The rows come from 5 hidden closed curves, with some noise, and rows from the same curve form a group. Each curve winds through 8 dimensions. The rows are also pushed far along 6 directions, which tell nothing about the answers.
(in the rows, 128 means zero)
Some rows, each with its group after it:
[147 114 147 111 121 127 114 127 106 154  95 135 144 129 146 187 144 122
 121  81 198 138] -> K_572
[128 122 144 127  93 125  95 106  86 132 125  67 143 132 147 116 143 130
 142 116 124 133] -> K_572
[130 125 129 132 128 138 151 132 128 125 136 146 135 117 133 121 112 165
 139 136 140 150] -> K_40
[129 113 118 129 111 122 136 103  94 140 143 142 128 118 133 114 129 106
 146  99 145 127] -> K_40
[120 132 133 141  82 112 150 101 126 123 159 115 124  96 134 102 128 156
 135 125  89 131] -> K_572
[142 176 164 123 148 123 107 134 129 124  80 126 148 134 115 158 133 136
 121 138 143 120] -> K_963
[151 101 123 132 145  87 127  83  98 122 118 150 136 122 143 117 139 138
 115 111  89 104] -> K_572
[145 144 158 113  91 119 146 133 137 133 132  70 152 130 133 147 136 101
  99  98 121 128] -> K_572
[106 161 126 136 148 127  93 136 102 124 118 101 129 130 118 101 116 109
 142 163 114 134] -> K_910
[152 164 159 140 145 118  87 121 154  99 102 136 129 134 117 163 118 155
 100 172  75 129] -> K_144
[113 120 132 121  89 152 127 142  97 144 137  63 145 135 145 101 157 151
 158 125 159 148] -> K_40
[ 90 125 111 121 120 152 141 161 160 150 145 123 101 110 120 156 123 121
 127 138 170 143] -> K_963
[161 158 139 110 146 112 123 143 165 111 106 121 121 118 123 155 113 107
  71 127 104 127] -> K_40
[148 136 114 123 183 133 139 148 158 127  91 202 124 145 106 161 127 135
 100 138 156 113] -> K_910
[163 156 151 136 174 142  82 143 142 128  73 210 136 150 111 186 126 127
 110 125 141 128] -> K_40
[107 159 153 129  85 135 109 144 129 132 150  35 136 114 124 114 131 153
 141 171  98 156] -> K_40
[150 137 155 132 137 102 117 119 106 151 112 148 145 122 123 149 129 134
 135 128 129 136] -> K_40
[108 157 113 128 130 147 138 158 157  97 147  96 113 111 123 106  84 160
 120 181 125 162] -> K_40
[180 111 157 122  93  98 197 109 162 127 179 136 141 105 133 149 117 156
 105 130  80 151] -> K_910
[157 118 159 117 129 147 140 159 166 155 127 148 128 134 131 207 124 121
 104 119 164 155] -> K_963
[125 130 111 144 154 126 125 104 112 100 131 125 115 142 126  69 143 124
 135 147  85  80] -> K_963
[145 131 146 130 110 120 155 120 164 117 145 136 127 112 134 164 121 142
  88 118 100 129] -> K_144
[158 135 134 113 140 102 157 135 161 125 120 145 137 123 121 158  92 124
  87 136 114 150] -> K_572
[146 157 176 139 131 149  88 133  99 124 103  94 170 157 129 111 152 153
 146 139  94 127] -> K_910
[109 109  74 116 147 122 160 138 158 128 132 158 109 141 105 136 105 121
 114 168 152 136] -> K_963
[160 103 150 124 171 109  89 112 107 135  93 179 152 140 137 152 128 106
 128  76 112 109] -> K_572
[ 98 119 117 128 104 126 151 135 133 129 162  89 117 124 133 124 105 110
 137 143 146 148] -> K_910
[172 145 192 120 137 119 130 124 129 141 105 127 161 115 145 160 156 129
 105  82  92 115] -> K_910
[127 155 144 128 101 151 104 146 164 128 125 125 120 126 106 153 126 153
 128 146 132 142] -> K_144
[121 113  84 125 136 121 138 138 146 136 143 164 101 117 114 130 143 141
 117 155 126 135] -> K_910
[151 126 141 108 106 119 132 138 120 141 134  97 156 121 129 120 137 150
 126 117 114 151] -> K_144
[ 97  84  83 124 143 122 147  97 101 118 150 111 119 146 132  96 122  61
 132 108 138  88] -> K_572
[132 157 115 133 126 133 117 166 153 109 142 126 116 111 117 125  96 194
 118 191 129 181] -> K_40
[ 97 131 113 162 145 137  83 126  92 102 142 101 126 151 129  70 139 145
 161 177  88 119] -> K_40
[147 102 110 126 135 114 148 125 119 127 143 161 138 122 135 108 125 163
 130 136 102 154] -> K_910
[142 102 125 124 145 139 144 136 124 133 139 164 143 121 139 147 128 161
 127 119 141 150] -> K_963
[119 129 126 110 123 144 134 158 177 137 106 119 104 144 125 176 128  88
 108 113 186 119] -> K_572
[136 103 134 127 110 129 143 109 125 125 148 150 135 114 140 124 100 142
 145 107 125 153] -> K_572
[172 110 164 126 111 105 150  93  94 137 132 136 151 122 157 136 133  98
 124  58 130 118] -> K_40
[123 111 141 135  99 116 151 106 113 133 156  78 138 150 138 118 113  65
 126 114 111 120] -> K_144
[120 109 131 126 122 160 121 126  88 152 108 162 139 139 142 135 146 129
 179  86 210 134] -> K_144
[136 152 156 114  69 130 149 129 135 140 134  90 154 107 122 132 134 183
 141 137 132 163] -> K_963
[154 119 168 111 105 124 180 121 134 156 126 127 155 126 134 159 136 128
 137  95 158 131] -> K_963
[161 128 120 122 117 122 142 127 145 116 130 158 137 117 122 115 125 191
 117 144  98 152] -> K_963
[133 138 159 117 106 138 153 144 131 146 135 116 140 114 136 180 134 133
 134 104 199 145] -> K_910
[116 135 130 142 117 120 134 115 139 114 144 127 131 125 121 136  93 131
 120 147 106 141] -> K_144
[146 143 143 141 164  90 105 119 130 129 116 163 136 112 112 133 138 170
 118 166  54 124] -> K_40
[101 154 133 115  93 153 135 155 147 119 152  52 134 118 121 111 120 131
 132 142 125 146] -> K_572
[161 150 179 133  93 106 110 110 118 112 145  57 147 115 145 109 149 128
 110 113  46 119] -> K_40
[ 78  92  48 137 162 134 152 139 149 121 147 188  97 123 113  84 124 167
 139 167 115 125] -> K_910
[ 98 189 104 132 128 175  54 169 150  84  98 109 101 127 115 126 107 160
 122 171 165 155] -> K_572
[122 138 146 139 125 128 103 112 114 132 112 131 138 146 120 121 146 108
 149 111 116  99] -> K_963
[130 134 154 124 121 130 168 124 175 113 149  86 119 128 127 139 129 109
 103 133  94  94] -> K_963
[ 83  91  69 125  66 154 178 132 139 138 190 121 102 105 130 110 129 153
 141 130 169 158] -> K_144
[124 132 132 108 112 116 155 138 127 145 123  80 119 124 142 155 131  66
 108  92 191 118] -> K_910
[184 137 155 129 137  93 124 114 120 129 111 170 156 106 135 137 115 184
 108 132  76 162] -> K_963
[138 105 137 123 139 108 102 104  88 144  84 155 155 157 134 154 143 108
 148  87 173 111] -> K_144
[ 58 134  79 143 119 158  91 144 104 120 140  95 112 126 124  65 132 151
 165 165 124 142] -> K_910
[151 127 130 117 108 142 102 129 130 127 127 143 137 137 115 156 126 145
 135 136 151 157] -> K_144
[120 112 138 141 118 125 129 111 100 145 130 140 143 146 134 152 120  92
 140 103 156 130] -> K_144
[125 134 114 125 114 126 127 137 143 122 146 100 112 119 127 121 140 131
 112 152 103 135] -> K_910
[124 133 119 146 151 134  91 127 109 115 127 147 126 138 123 101 107 128
 141 154  99 138] -> K_963
[128 124 128 124 152 147 135 144 137 115 132 124 130 133 138 147 113 122
 113 132 145 135] -> K_963
[ 94 168  78 139 128 146  80 142 103  93 127  87 105 122 118  57  98 156
 139 200 118 162] -> K_963
[128 138 136 113  93 128 157 124 116 138 141  58 129 126 136 106 127  82
 123 112 142 124] -> K_910
[118 115 126 109 134 130 120 137 127 136 111 103 128 140 137 150 118  59
 116  77 168 114] -> K_572
[123 113 139 140 120 107 152 113 108 152 154 133 145 109 128  98 138 153
 149 131  75 134] -> K_144
[158 153 192 143 101 120 101 135 115 138 139  92 157 116 137 122 156 167
 141 123  70 139] -> K_40
[153 132 153 125 115 105 136 103 116 117 124 101 142 112 148 136 121 139
 106 115 105 130] -> K_572
[109 170 112 128 147 130  67 150 107 122  91 125 127 122 116 131 130 130
 118 135 151 135] -> K_572
[102  95  91 131 113 162 122 137 103 128 150 136 116 140 148 127 145 111
 151  97 199 136] -> K_40
[143 106 155 124 137 110 165 116 116 173 120 163 146 130 127 153 161 108
 141  84 147  98] -> K_910
[179 111 157 102  98 112 151 137 132 161 137 131 169 113 131 151 141 170
 121  98 116 168] -> K_144
[140  84 153 126 104 110 198  90 138 138 166 107 139 127 144 121 154 109
 126  87  88  84] -> K_963
[129 147 113 134 169 108 125 142 175 119 107 196 104 126 102 143 113 127
 107 153 101 114] -> K_572
[123 122 133 129 147 125 159 135 157 115 128 120 127 139 132 130 127 128
 112 129 115 103] -> K_910
[147 103 154 123  79 125 122  96 100 138 143  90 153 143 138 119 142 131
 163 121 114 141] -> K_144
[131 128  86 144 155 133  90 142 132 131 128 212 109 119 100 125 133 202
 131 192 106 160] -> K_963
[136  84  91 112 156 105 158 113 115 139 130 182 131 121 131 134 132 121
 124 106 149 122] -> K_144
[112 157 151 127 140 115 119 132 133 131 114  76 119 137 123 149 113  64
 115 139 138 107] -> K_40
[167  98 167 111 128 109 158 119 113 167 107 168 163 121 151 183 162 120
 116  36 166 113] -> K_144
[137 159 169 119 117 170  61 160 125 122 101  78 159 158 125 149 128 123
 144 123 144 152] -> K_572
[145 109 180 116 113 138 175 143 174 154 131 121 141 146 139 204 119  90
 111  96 155 135] -> K_40
[183 148 187 151 152  95 143 107 132 118 135 151 156 107 138 118 132 159
  94 125   4 115] -> K_144
[118 143 129 137 141 130 122 136 131 124 134 143 134 123 115 122 102 148
 139 163 109 151] -> K_910

New rows. What belongs after each?
[151 109 152 125 122 106 135 100  58 157 107 115 160 139 155 122 180 103
 149  59 170  92] -> K_910
[158 130 153 142 161 104  98 107  88 141  82 172 155 158 125 142 149 114
 131 106 127  99] -> K_910
[104 138 145 140 124 129  89 123  95 131 124  80 138 131 138 118 140 104
 138 119 113 117] -> K_963
[159 150 184 123  99 130  64 134 100 135 113  83 177 120 136 132 137 164
 138 107  86 162] -> K_572
[ 99 121 122 135  98 134 125 110  76 154 123 128 128 123 144 124 156 105
 164  79 195 117] -> K_572
[ 81 156 116 137 147 160  66 141 101 130  82 120 118 169 113 131 142  66
 159 120 201  92] -> K_963
[132 136 124 128  97 142 114 122 139 105 148  97 121 136 122 133 115 127
 120 154 119 144] -> K_144
[102  95 110 131 147 139  91 117  48 145 100 130 152 160 149  85 171  91
 179  67 169  95] -> K_963
[118 130 132 134 140 127 134 127 116 139 137 113 124 130 123  85 124 115
 154 152 101 121] -> K_963
[128 143 124 134 161 130  86 132  97 113  85 124 138 157 133 115 121 102
 123 127 138 120] -> K_910
[110 112  64 129 136 148  91 149  98 147 123 195 115 120 120 121 166 181
 154 145 177 161] -> K_910
[143 121 132 130 120 129 141 113 117 128 139 145 143 105 138  99 146 172
 131 111  79 132] -> K_910
[ 99 180 101 127 123 134  83 162 146 129 100 123 105 113  96 124 120 164
 127 186 142 157] -> K_963
[139 106 111 133 144  97 147 104 106 137 134 165 134 121 128 115 118 140
 130 143 106 140] -> K_963
[ 86 152 118 131 141 155 105 164 140 117 113 105 110 151 123 168  96  87
 128 148 212 140] -> K_910
[142 149 126 118 126 115 148 140 151 120 124 116 122 114 123 140 128 145
  97 137 137 127] -> K_910
[109 154 110 141 159 144 103 174 161  98 127 126 103 138 120 142 105 143
 111 182 146 144] -> K_40
[143 117 144 118 118 124 156 133 137 134 131 103 139 126 142 131 140 144
 118 119 121 130] -> K_40
[120  93 105 122 122 143 162 127 124 136 144 147 123 122 143 107 147 133
 139  96 144 121] -> K_40
[157 135 172 118  95 119 146 137 124 149 141  79 153 115 141 109 135 142
 135 115  93 151] -> K_40
[156 162 161 139 162 113 101 132 161 106 106 124 117 139 121 161 112 105
  79 157  77 109] -> K_963
[ 71 160  82 149 175 142  40 148 100 112  99 137 108 133 107 107 129 135
 140 179 133 123] -> K_963
[139 141 112 116 114 123 148 144 155 123 131 141 127 115 120 147  92 145
 102 146 144 172] -> K_572
[130 128 131 142  95 111 139  87 112 111 161  93 128 124 133  81 121 102
 125 129  57 113] -> K_910
[ 93 151 102 132  98 150 136 141 173 107 153 103  96 126 105 133 105 133
 120 180 137 141] -> K_572
[121 119 121 142 137 119 132 103 116 114 131 132 121 136 140 128 137  98
 110 109 118  94] -> K_144
[134 124 138 141 150 128  90 123 100 129 111 151 140 146 135 128 118 104
 137 114 123 130] -> K_963
[191 139 175 124 108 131 157 130 182 120 130 164 150 115 127 157 112 190
  93 126  67 158] -> K_40
[142  88 124 114 112 116 160 112 117 155 153 160 153 115 129 146 131 140
 133  96 134 145] -> K_572
[144 137 126 123 130 105 118 134 135 159  98 190 129 108 112 155 143 169
 125 127 135 144] -> K_963
[155 108 136 139 159 116 138 120 143 118 150 144 129 130 130 118 123 142
 108 154  51 122] -> K_963
[123 111 115 125 148 136 151 131 136 111 142 125 127 126 140 125 110 121
 113 124 126 127] -> K_963
[139 138 130 129 145 111 161 134 158 109 148 144 126 100 124 131 114 172
 109 156  96 136] -> K_910
[119 143 154 125 132 121 113 132 109 153 106 102 133 137 127 160 129  79
 134 119 171 122] -> K_40
[101 131  93 123  92 167 114 140 126 111 132  94 114 144 124  93 113 140
 154 148 177 150] -> K_144
[136 136 147 125 115 119 139 116 140 115 126 126 141 112 136 132 115 135
 114  96 106 125] -> K_963
[133 100 107 118 101 143 161 124 120 138 138 136 128 134 136 109 140 137
 143 105 163 135] -> K_963
[102 158 123 130 110 148 124 149 136 133 131 107 131 119 105 109 119 171
 144 166 131 148] -> K_910
[134 132 130 137 151 142 123 135 148 133 103 221 124 124 117 168 113 165
 137 130 161 144] -> K_144
[138 144 144 130 118 108 124  98  78 125 130  65 143 129 138  70 143  93
 135 120  84 103] -> K_910
[130 146 156 128 117 140 126 140 163 120 130  93 134 133 128 135 107 114
 106 138  75 140] -> K_910
[144 137 168 119 118 137 137 144 166 157 113 149 139 141 109 204 129 119
 123 125 163 137] -> K_963
[135 126  93 129 145 117 147 127 165 125 132 208 100 116 104 161 104 125
  97 143 134 135] -> K_910
[137 151 135 128 151 114 103 117 115 105  97 117 131 124 136 143 116 126
 102 134 131 121] -> K_572
[116 129 105 131  97 141 140 130 114 123 168 102 121 127 123 106 124 138
 147 162 150 155] -> K_910
[126 118 128 120 116 130 158 138 137 161 145 143 129 107 118 134 154 151
 138 127 127 136] -> K_910
[130  82 103 122 153 130 184 124 147 123 158 160 116 127 141 139 110 114
 110 117 138 123] -> K_963
[161 139 169 137 141 124  96 142  91 137 103 133 157 140 147 151 141 145
 139 109 163 144] -> K_40
[118 173 121 125 120 117 119 145 179 114 116 107 100 113 105 138 103 130
  91 172 103 135] -> K_963
[112 137 111 133 134 143 113 142 153 120 129 135 118 131 115 117 109 131
 118 157  90 144] -> K_910
[119 116 127 123 135 147 141 146 155 140 121 138 126 144 128 146 119 101
 119 117 133 132] -> K_910
[126 152 157 129 104 140 100 145 136 138 113 102 133 137 123 136 138 126
 141 128 129 136] -> K_572
[130 136 152 120  92 137 134 148 157 148 128 120 128 127 123 152 131 129
 136 117 141 147] -> K_572
[125 112 146 121  86 119 172 109 155 128 151  94 132 127 136 115 124  97
 125  83  96 105] -> K_963
[125 118 149 114  99 139 158 140 117 139 142  82 154 112 153 115 128 149
 142 101 139 155] -> K_910
[159 137 122 137 144  97 103 109  88 122 115 168 158 122 122  98 127 181
 132 152  75 153] -> K_572
[114  94  74 125 180 124 157 127 140 113 131 194 110 125 130 122 110 122
 111 119 140 113] -> K_963
[132 148 120 123 118 124 137 140 146 114 122 132 120 108 130 117 105 148
 115 131 128 152] -> K_572
[ 84 115  92 150 129 148  95 114  61 156 130 162 121 142 115 102 149 126
 195 146 184 129] -> K_963
[129 123 120 116  73 144 139 156 119 173 148 141 137 103 117 146 123 195
 163 146 195 209] -> K_40
[122 118 100 123 147 122 138 127 103 141 120 136 127 135 123  77 126 121
 149 143 124 128] -> K_40
[109  72  62 114 126 100 219 109 165 122 172 138  99 135 119  98  98  97
 109 151 113 117] -> K_963
[147 106 149 134 151 118  93 101  95 123 112 153 149 140 141 120 118 109
 149  91 102 115] -> K_572
[ 86 187 102 143 166 127  41 138  95 112  66 103 104 151 108 100 135  90
 133 168 146  97] -> K_963
[142  80 125 124 132 134 173 119 123 136 159 150 138 126 148 138 128 132
 127 104 137 137] -> K_963
[121  99 111 119 137 113 201 126 148 127 160 136 115 112 138 130 117 113
 119 117 147 116] -> K_910
[118 161 151 134 130 143  63 140  99 107 107  67 158 140 134  89 139 146
 143 134  86 129] -> K_963
[ 76 130 112 126 131 166 124 163 136 127 121  86 119 149 130 123 130 110
 141 135 178 123] -> K_910
[134  85 101 132 127 145 147 121 108 148 149 189 126 130 132 147 141 155
 146 125 176 150] -> K_963
[140 146 123 116 125 118 147 132 137 130 130 115 124 114 118 120 120 120
 108 138 118 134] -> K_910
[141 109 119 117 128 105 152 117 129 131 134 128 141 135 127 122 140  98
 106  98 105 108] -> K_572
[140  81 113 132 136 135 159 113 112 138 155 170 130 132 141 136 136 139
 135 120 145 134] -> K_963
[135 158 138 131 129 130  82 146 129 143  92 148 125 129 116 164 137 142
 120 140 152 144] -> K_963
[104 111  75 125 160 122 161 116 142 104 131 173  93 121 129 127  80  94
 112 130 166 117] -> K_572
[122 127 149 125  81 137 173 126 167 145 159 121 118 113 121 163 107 117
 129 122 145 144] -> K_963
[136 165 127 124 156 108  92 152 129 129  98 143 123 110 115 158 126 143
 105 153 141 145] -> K_910
[120 128 145 125  92 141 124 129 129 145 124 124 141 134 125 137 141 125
 149  94 148 127] -> K_963
[149 122 154 130  94 134 129 131 142 166 134 183 150 120 107 166 149 192
 153 130 126 162] -> K_963
[118 130 114 116 129 124 127 148 140 124 141  98 116 122 130 145 110 101
 112 142 145 148] -> K_40
[130 122 136 115 156 121 149 132 133 137 112 144 139 134 130 150 137  85
 119  85 150  98] -> K_572
[121 111 114 120 155 117 158 129 146 136 111 160 114 123 130 133 136 117
 120 106 144  98] -> K_144
[ 99  84  96 138 100 128 155  97 108 149 159 149 120 139 119  85 149 113
 174 115 128 104] -> K_963
[116 138 122 135 151 127 114 126 119 118 110 138 124 130 132 138 138 115
 111 114 140 102] -> K_144
